The rows are grouped in 4 different ways at once. Each group adds its own fixed numbers to the row, and there is some noise. The rows also spread widely along 11 directions, which tell nothing about the answers.
Known rows, each followed by its group in each grouping:
[-36  18  14   5   5 -10  -2  -6  20 -20  -8  10   2 -15  15 -30  14  -3
  -9 -10  33 -15  32 -33  -2  23  55]
C Beset (2) z542
[-38  15  12 -49  -2  31 -27  37  10  30  21  41  11  12   2  -7 -22 -13
  -8  -7  20  -6  22 -26  12  31 -15]
P vaguz (0) z542
[  1   9  -7   8  -1 -16  12   7   3 -16  -5  31  10 -19   1 -11 -15  12
  20   7  -6   8  16  10  34   2  22]
A Niras (2) z244
[ -3 -12  16 -18  -6  31  -8  26 -11  -8  33 -35 -28 -14  -1  -4  38 -12
   1 -28  24   4  -2 -16 -21  -3  -9]
C zaz (1) z244
[  5   0  12  11 -19  14  -9  34   3 -29 -25   2  -3   0  -8 -43  12 -27
 -22  -6  19  -5   7 -16 -14   8  19]
A Beset (0) z448
[  7   5 -47  -1 -42  27  14  37   5 -25  37 -49 -32 -20 -30  -2  42  32
  14  -2  -6  34   9 -13   2   3  49]
P rek (1) z282
[-17   2  18 -41  15  -9  10  -6  15  37 -13  42  -1 -10   0   2 -42  -4
  16  -7 -13  -7  36 -32  -5  50  36]
P Zuku (1) z448
[-39  -1  -2  -6 -10  -9  -7  15 -28 -31  14  17  12 -14  19  -4  -1  30
  30  16   6   9  29   4  44   6  30]
C vaguz (0) z282
[-18   7  27 -19  25  -7 -11 -13 -24  46  -8  -3 -14 -28  14   1   3   3
  11 -15  -7   6   9 -11  -4   5  19]
C Niras (0) z448
[ 17  11 -10  -4  11  26  25  14 -23   0  55 -40 -38   5   6  17  34  21
   1  -5   0  11 -16  -5  14 -15  -6]
P Zuku (0) z282
[-25  55 -15   9  36   1   4  13  50  11  -3  33   8  -6   7 -39 -21  -6
 -36  -1   5  -8   1 -11  53 -33   9]
P zaz (1) z542
[-17 -22  12   6 -27   1  -3  -3  -3 -11 -21  -4  -9  -7 -20   1  23  36
  23 -29  18 -33  54  -1 -17  42  53]
A rek (0) z448
[ 19 -28 -13  -7 -25  19  30  26 -44 -12  27 -18   9  14  -5   9  14  -5
  10 -19  -2  26  -1   1 -28  23  -9]
P rek (0) z282
[  3  28 -53 -29  -3  -4  24  13  -8  44  33  -2   3 -30   0  19   1  20
  17  -1 -18  59 -11 -20  15  -8  20]
P Beset (0) z282
[  1  41   4 -11  31  20 -12  39  40  -7  25   9 -26 -10   4 -32  -6 -19
 -24  23   3  -8  -4 -16  43 -46  -1]
C vaguz (1) z448
[ -4  -6  -5  44  22  17  28  12  -2   6  -2  -6  22  32  -5  -5  11  -1
 -22 -41  15 -15  -1  16 -12   5 -17]
C rek (2) z282
[-16  -1   4 -54 -11  20 -13  34 -17  -1  62  26   3 -33  11  12  -6  17
  40 -10   3  14  21  -6  23 -32 -19]
P Zuku (1) z448
[-34   5  14  -3   3  17  -5  24   4 -19   6  42  11  30  11  -6 -15  17
  -5   5  20 -34  26   0  36  35   0]
A Zuku (0) z282
[-20  21 -22  35  -7   0  17   8  10 -35   0  -4  -8   2 -11 -15  22  48
   8   1  17 -15  26   3  31  26  54]
A Zuku (2) z542
[-10   9  27  -3  34  37  -8  18   6  28   4  -2 -43  40  -8   6   0  15
 -30   1   6 -32   1 -10  25  36   1]
A zaz (0) z282
[ -9  16 -13   0  15  11  36  -2 -29 -53  60 -15  13  13  50  -5  50   4
 -17 -12  41   6   4 -27  11 -14   4]
P zaz (2) z282
[-18 -19  18  16   6  -7   8  -5 -29  32 -31  22   8  -9 -17  -1 -22  25
  29 -26 -10  -1  23  17   4  46  19]
A Zuku (2) z542
[-40   5  -3 -17 -16  29 -21  22   4   4  34 -15   6 -13  -1  -6  36   5
   7 -44  45  -2  30 -19 -15   2   6]
C vaguz (1) z542
[ 23  16 -22  29   9  -1  46  15  26 -26  16  -4  18  17  -1 -17  16 -17
 -22 -17  18 -17   2  10  -9 -23   0]
C rek (0) z542
[ -3  10   8   0  23  10  15  11 -26  -6  29  -7  -3   0  15 -11   6  -9
   2  -6   6   8  -9  -2   4   3  -1]
C Zuku (1) z542
[ 13 -21   6 -42 -20 -11  17  -4 -39  17  28  13  15 -39  14   1 -11 -21
  35 -23 -13  41   8  -5 -24  -4  -3]
P Niras (0) z542
[-30   6   4 -29  -1  39 -24  45 -23  16  48  11  -8   9  -5  11  -4  28
  16  -1   5   4   4  -1  32  13 -13]
P Beset (1) z542
[ 16  -3 -31  -4 -15   4  49  12  22 -44  49  -3  11  -5   9   0  22  -8
   5 -19  25   5  20 -20 -16  -3  18]
C Zuku (2) z282
[-21  14 -15  28   1  17  15  22 -22 -49  20 -28   0  31  19 -17  48   7
 -22   6  34   1   4 -21  10  32  33]
C vaguz (2) z282
[-19  20   6 -21  15  39 -18  55 -34   3  36  22  -1  21   0  -9 -11   6
  -1  29  -1  17 -13   1  48  15 -24]
A vaguz (2) z542
[ 22  36 -11 -10  36 -19  43 -25  58  18   8   2  -5  -9   9 -18 -10 -36
 -23  -8   2   0   7 -37 -16   1  45]
C Niras (1) z542
[-10  -3  -8  -3  -1  45 -16  70 -52  -6  28   1  -3  15  -8   2   9  25
   6  17  -3  22 -16  15  34  14 -21]
A zaz (2) z448
[ 20 -19   7  15  -3  -1  22  18  10 -21   3  12   2 -18 -12 -10 -14  -7
  17 -15  -7  -4  11  21   2 -23  -7]
C rek (2) z244

New rows. What belongs after each?
[  1  22 -24 -12   4 -31  30 -15  13  -3  24  29  22 -25  14   7  -2  28
  27  -9  13   3  29  -6  22 -11  38]
A Beset (0) z542
[ 10  17  -5 -12  41  22  32   5  24  26  45 -13 -19  26   6  18   6  -6
 -19 -19  13 -14  -3 -19  -4   6  -9]
C Zuku (1) z282
[ 23 -11  15 -18  -7  15  16   9  59   5   6   4 -46   6 -36   6 -15   1
   2 -15  -5 -38  34 -15 -11  24  26]
P rek (1) z244
[  1 -11  23 -58   3  17   8  13 -11  21  47  29   2   4  14  26 -11 -11
  14 -21  17  -6  12 -21 -12  11 -31]
P Beset (0) z244
[  2 -10  55  11  13  17 -15  20 -44 -14 -15   6 -22  14   6 -34 -10 -17
  -9  12  -5  -9 -13  10  13  14  -5]
A Beset (0) z542
[  8 -24 -19  -9 -18 -14  33  -6 -32   6  15   2  23 -15   2  28  11  22
  40 -34  13  15  20   4 -14  20   7]
A zaz (0) z244
[-40  13  15 -16  -9  23 -21  26  -8 -22  20  -5 -18  -5  11 -16  20  10
   0   2  27 -11  18 -18  11  25  21]
C Zuku (0) z542
[ 30 -11 -22  38   5  -3  33  13  -2  20 -27 -33 -21  -5 -26  -9  -2  -3
  -8  -8 -30  24 -15  10  -4   8  26]
C zaz (0) z282
[-49  15  25  30  41  18 -21  22 -45   4   3   7   3  30  24  -5   6  27
 -15   4  14 -18 -14  20  50   3 -20]
C Beset (0) z282
[  1   9  36 -34  31  34   0  41  -2 -14  30  43 -19  40  15  -4 -31 -14
 -16  39  -6 -25   2 -24  32  29 -10]
P Beset (2) z448
[  0  -6   1 -20  -9  24  -8  35 -43  -1  39  13  12 -15   5   7   2   3
  25  -7  -1  34  -9  12  15 -11 -31]
A Niras (2) z244
[ 15  -6  -6 -15  31  15  34  20  -7  26  33  38   2  32  -5  32 -36  20
  10  10 -17  -3   2   8  36  33 -12]
A zaz (2) z282
[ 11  26 -34  36  39   0  39  11  -4  19  11   3  26  19   4   7  19  24
 -16 -23  11  -8 -11  22  24 -33 -20]
A zaz (0) z448
[  4   3 -37 -13 -14  25  40  18  16 -10  51  -7  22  11   1  10  31  -3
 -11 -41  34  13  16 -26 -29   3   0]
P rek (2) z282
[  0  23 -41 -27 -17  22  22  25  44   9  44   0 -21 -11 -29  14  13  32
  18 -10  12   4  28 -26   6  27  43]
A Zuku (2) z542
[ -9  23 -22   9  22   9  19  36  38  19  -1  48  35  22  -8 -15 -40 -19
 -17   0   3  -4   6   1  26  11 -12]
C vaguz (2) z542
[-36  34   5   9  12  10 -10  13   2 -30  18  -4  10 -21  23 -42  35 -11
 -26 -15  35   5   7 -21   9 -28  10]
C rek (2) z542
[-38   1  61  -5  33  -5 -23 -14 -38   2  -3   7 -37 -16  23  -2   5  32
  21  10   2 -23  25 -12  27  20  43]
C Beset (2) z448
[-17  -2   3  24  17  16   3  21 -13  -2  11   1   8   1   1 -14   8  11
  -4 -24  14 -10   4  19  16 -10 -12]
C zaz (2) z542
[  8   4 -17 -23 -39  13  -3  43  33 -27  17  18 -16 -17 -31 -20 -19   5
  24  21  -7   5  31  -8  26  17  43]
A vaguz (1) z542
[ 31  16   8   0  38  -1  32  21 -14 -11  17   7 -19   7  13  -9 -17 -23
  -8  38 -21  23 -36 -10  24   2   2]
C Beset (2) z244
[  2  -3 -26 -27  -2  23  26  51 -14   1  49  29  30  25  -2  18 -24  -1
  14   6   0   8  -4  12   9  26 -33]
C Zuku (0) z542
[ -8 -27   5 -26  -8  33   2  31 -32  23  49  -6  -8   7 -16  33   7  23
  36 -22  10   3  20   5  -9  35 -10]
C vaguz (2) z542
[  5  24 -48  -8  -5  10  15  34   6   8  27 -37 -38 -16 -27  23  31  50
  20  26 -20  15   3  -8  19  12  53]
C rek (0) z448
[  9   9 -37 -18 -17  -5  34   5  51 -13  52   5  17 -35  -5   0  15  -2
  22 -44  31  -2  32 -12 -20 -32  17]
C Zuku (1) z542
[ -8 -20   5 -34  -9  28  11  25 -30  -2  57  20  16  -8  12  11  -3   1
  24 -31  14  17  13  -3  -3  -8 -33]
P Zuku (2) z282
[ 17 -16   5 -26   6 -25  35  -9 -26  -5  27  48  40  -7  25  19 -20   0
  36 -15   8  -2  25   1  -4  -2  -2]
A Beset (0) z448
[ 18 -44  63 -29 -13  29 -26  21 -27 -18  21  12 -54 -21  -7 -10 -22   1
  33   9 -25  -3  18   9  20   0   2]
A Niras (2) z282
[ 10 -18   3   4 -35 -15  10  -1  19 -36   0   9 -19 -40 -18  -7   4  24
  43  -7   8  -8  51  -2  13   0  50]
A vaguz (2) z244
[ -3  15  20 -20  43 -22  26 -20 -37  13  21  15  -3 -10  35   3 -17  -4
  18  14 -10  13  -6  -6  18   9  10]
C Zuku (0) z542
[ -4  25 -23  23  14   5  28  24  12 -23   2  -3  -6  18  -5 -20  -5   5
  -9  22  -2  -6  -3  -3  28  31  37]
C Zuku (1) z542
[-16  18 -29   4 -25  38   2  56  12 -28  18 -11 -17  25 -13 -11  16  18
 -16  12   8  -1   5 -14  24  32  17]
P Zuku (0) z282
[  5  16 -29  15  22   9  30  42 -12   7  -3  11  16  30  -3   1 -15   3
  -9  19 -10   4 -17   8  19  28  -4]
C Zuku (0) z448
[  1  10 -17 -62   6  36   4  40 -16  29  66  10  13  -9  15   1  -6 -37
 -12 -12   3  55 -23 -32  -4 -17 -44]
P zaz (1) z282
[-16 -45  39  -9 -11  36  -7  27   6 -17  28  22  -1  15  -2  -1  -6   0
   1 -46  30 -45  42   7  -1   0 -31]
P zaz (2) z282
[ 16  -1  31  11  23 -11  18  -4  -7 -11 -28  27   7  -5  19 -39 -27 -38
 -15  -1 -12  -1   8  -9   1  -5  10]
P Niras (2) z448
[ -3  32  -7 -25  12  18  -8  13  29   5  46   7 -14 -24   4  -2  22  13
   5 -19  19  -9  17  -9  25 -50   3]
A Niras (1) z448
[-10  12 -15  37  -7   0   5  15  -7 -13  -6 -10  11 -33  -4 -25  23  12
   2 -33   6  18   2  16  13 -47  -3]
P rek (2) z244
[-11   5   9   0  24 -26  19  -3  -2 -11  -8  38   5 -12  12  -1 -41  15
  27  17 -15 -11  13  10  41  18  25]
C Zuku (1) z244
[ 27 -30   2  32   9   8  43  14 -40 -36  36  -5  23  17  16   3  12  -5
   9 -21  11   2  -7  24  -4 -22 -26]
C Beset (2) z282
[-31  -2  -1  28 -25  22  -5  40  -8 -64   0  -6   4   2   6 -38  19   4
  -9   0  22  -1  14  -2  16  14  22]
C Zuku (2) z282
[ -5   4 -19   8  -2  21  10  30  18  23  -9  21   5   6 -24  -8 -21   7
  -2 -14  -5   8  10  -3  11  32   6]
A Zuku (2) z282
[ 29 -21   6  -6   7  12  32  35   4 -35  36  28   8  37  -5   4 -33 -13
  10  16  -2 -24   6  14   9  25  -7]
C Beset (1) z542
[ 10 -11 -15   3 -18  12  19  19  26 -29  44   2  -5   3 -12   9   3  24
  20 -18  11 -20  36   8  25 -21  12]
P vaguz (1) z282
[ 20 -28 -19   9 -13  30  39  40  -4   7  29  10  18  33 -29  19 -13   6
  14 -32   0  -7   8  22 -13  30 -27]
P Zuku (2) z542
[ 28 -22  30 -20  25  20  13  28   3  20  14  24  -6   4  -7 -11 -39 -41
  -8 -12 -16   0  -8   4  -8   1 -34]
C zaz (2) z542
[ 23  -5   5  26  34 -17  54 -27  12  26 -11  -9 -11  19  -8  15  -7   8
   4 -26  -1 -31  14   6 -19  35  29]
C Zuku (0) z542
[ 18  -1  21  -8  42  16  32   4  48  27  12  22 -28  28  -7  11 -33 -14
 -14 -10  -5 -36  13 -17   1  31   3]
C Zuku (2) z282
[ 16  15  39  -4  33  -1  17 -19  54   4   3  10 -57 -11 -14 -15 -19   5
  -7   0 -15 -40  27 -15  20  -8  40]
P rek (2) z542
[-10   0  -3  17  -1  46 -20  50 -12  11  14 -42 -17 -10 -16 -17  38  -8
 -20 -37  20  12 -24   6  -7 -28 -33]
C zaz (1) z244
[  6   2  34  18  45   1  22  -2 -54 -11   8  -9 -25  21  29  -6  -4  -1
  -6  25 -16  -1 -25   8  29   8  -1]
C Zuku (0) z282
[ 26 -31  18  16  15  22  15  41  37  18  -7  26 -15  29 -36  10 -37   4
  -3 -16 -11 -61  19  33  11   1 -27]
C zaz (0) z448
